There are 6 hidden switches. A switch that is on adds its own fixed numbers to the row, and there is some noise. The rows also spread widely along 2 directions, which tell nothing about the answers.
In the rows, zero is written as 128.
Some rows, each with its switches (1 for on, 0 for off) after it:
[ 96 100  90  89 113 135  85 122 134 147 143 131  84 121 184 177 124  99
 195 154  94] => 1 0 1 1 0 0
[103 161 116 119 131 133 138 118 133 114 151 134  69 115 160 169 102 131
 162 148  97] => 0 0 0 0 1 1
[118 100 120  98 105 149  71 112 124 124 142 142  75 127 176 175 139 109
 196 159  89] => 1 1 1 0 0 0
[122 113 160  86 130 138  63  97 136 128 130 173  97  97 165 141 129 138
 176 149 116] => 1 0 0 0 0 1
[106  96  80 114 111 139 104 106 134 125 148 142  59 126 197 190 127 104
 209 164  79] => 1 1 1 0 1 0
[ 92  93  87 100 145 138 109 124 139 170 155 139 101 112 147 167 111 112
 151 106 119] => 0 0 0 1 0 1
[110 127 110 100 142 134  97 122 119 134 174 140  97 104 142 179 128 122
 163 124  87] => 0 0 1 0 0 1
[ 92 155  84 120 134 136 142 130 120 112 179 115  71 116 161 197 114 113
 174 147  67] => 0 0 1 0 1 1
[112 104  79 107 152 102 122  94 129 145 129 143  70 114 174 167 106 127
 162 133 111] => 0 0 0 0 1 0
[ 95 138  75 118 123 138 127 155 124 133 165  94  84 138 151 205 118 106
 166 129  74] => 0 0 1 0 0 0
[ 79 114  70 107 135 146 120 147 135 157 183 116  95 120 148 196 121  98
 164 114  85] => 0 0 1 1 0 1
[104  83  51 119 142 120 126 107 122 144 164 130  62 124 172 197 123 105
 183 133  83] => 0 1 1 0 1 0
[113 142 117 110 126 131 112 133 127 133 129 124  83 127 152 167 103 128
 153 133 107] => 0 0 0 0 0 0

New rows, each followed by its switches (1 for on, 0 for off):
[104 159 104 132 106 147 145 131 132 105 136 110  46 143 171 180  98 114
 169 159  96] => 0 1 0 0 1 0
[ 95  90  77 104 144 127 106  99 139 137 169 155  88 108 183 191 135 105
 200 140  79] => 1 0 1 0 1 1
[107 106  96 103 146 131  98 123 125 144 179 140 105 110 139 181 132 122
 159 115  85] => 0 0 1 0 0 1
[101 106  92 114 116 151 107 110 138 116 171 146  69 123 183 194 136 101
 203 158  75] => 1 1 1 0 1 1
[116  63  94  97 172 114  89 101 133 174 151 167 116 102 141 160 124 132
 151  92 124] => 0 0 0 0 0 1
[ 99 145  80 116 135 119 138 118 119 118 153 118  62 121 175 191 112 114
 174 157  76] => 0 0 1 0 1 0
[110  82  95 100 131 129  81 115 142 158 123 148  99 129 171 173 116 117
 182 127 109] => 1 0 0 0 0 0
[114 142 132 110 117 154  97 132 111 116 172 136  78 114 142 177 134 119
 164 142  81] => 0 1 1 0 0 1
[105 121  85 118 116 148 114 142 121 131 165 111  76 138 152 201 127 104
 174 133  81] => 0 1 1 0 0 0
[122  81 102 107 137 126  91 114 127 155 133 148  82 124 152 165 120 123
 158 115 121] => 0 1 0 0 0 0
[ 80 144  91 108 123 155 124 151 127 140 181 110  84 122 150 190 119 100
 163 129  84] => 0 0 1 1 0 1
[113 123 103 110 136 125 109 130 131 144 131 125  87 126 152 170 107 128
 154 124 110] => 0 0 0 0 0 0
[ 92 128  79 124 147 130 145 123 143 137 160 130  76 124 157 187 103 118
 164 121  94] => 0 0 0 0 1 1
[115 117  90 121 124 129 133 109 128 131 136 132  52 131 172 172 106 121
 170 147 105] => 0 1 0 0 1 0
[101 100  64 111 142 122 112 140 125 153 160 118  96 127 153 196 118 109
 169 112  83] => 0 0 1 0 0 0
[ 93 123  55 122 143 116 143 124 126 134 158 111  66 124 173 201 114 107
 175 140  75] => 0 0 1 0 1 0
[104 164 121 117 110 140 126 149 130 121 129 106  77 138 154 175 103 128
 155 141  99] => 0 0 0 0 0 0
[108 128 130 100 125 140 111  93 124 127 148 158  56  98 173 146 114 118
 165 152 122] => 0 1 0 1 1 1
[ 83 114  52 108 141 118 133 118 126 148 155 115  61 118 182 189 109  98
 177 146  90] => 0 0 1 1 1 0
[ 91 130  74 116 110 140 136 119 117 129 157 112  40 125 182 190 116  94
 185 162  88] => 0 1 1 1 1 0
[102 110  57 114 150 111 130 107 118 141 157 125  72 122 174 195 114 109
 172 136  81] => 0 0 1 0 1 0
[116 114 127  97 115 134  85 114 139 133 115 144  90 129 173 163 119 125
 181 150 110] => 1 0 0 0 0 0
[119 117 117 112 116 139 103 122 129 137 134 132  76 129 152 165 115 124
 163 132 115] => 0 1 0 0 0 0
[117  86  87 112 134 133  92 122 117 147 160 132  82 122 152 187 130 110
 173 119  94] => 0 1 1 0 0 0
[101 134  78 119 139 117 141 115 133 137 135 126  67 127 172 174  99 121
 165 139  99] => 0 0 0 0 1 0
[107 145 108 124 120 147 125 116 115 108 178 135  55 113 161 186 127 115
 179 157  77] => 0 1 1 0 1 1
[ 95  84  51 111 133 123 128 108 124 154 163 128  52 120 184 187 121  93
 181 138  96] => 0 1 1 1 1 0
[ 96 130 109 115  94 174  97 151 139 113 172 120  81 137 159 203 134  99
 196 146  66] => 1 1 1 0 0 1
[ 97 138 113 102 117 136 116 131 131 145 127 117  75 121 160 161 101 121
 155 139 118] => 0 0 0 1 0 0
[120  95  98 109 131 134  91 123 113 140 157 134  78 123 152 179 133 114
 169 131  95] => 0 1 1 0 0 0
[112 147 143 107 129 143 103 126 128 129 147 140  92 112 145 159 113 138
 150 128 108] => 0 0 0 0 0 1
[102  80 103 100 138 142  89 123 155 152 145 152 111 122 155 175 124 117
 179 114 103] => 1 0 0 0 0 1
[112 118 104 106 137 121 108 126 128 144 131 132  90 124 152 166 109 125
 154 121 110] => 0 0 0 0 0 0
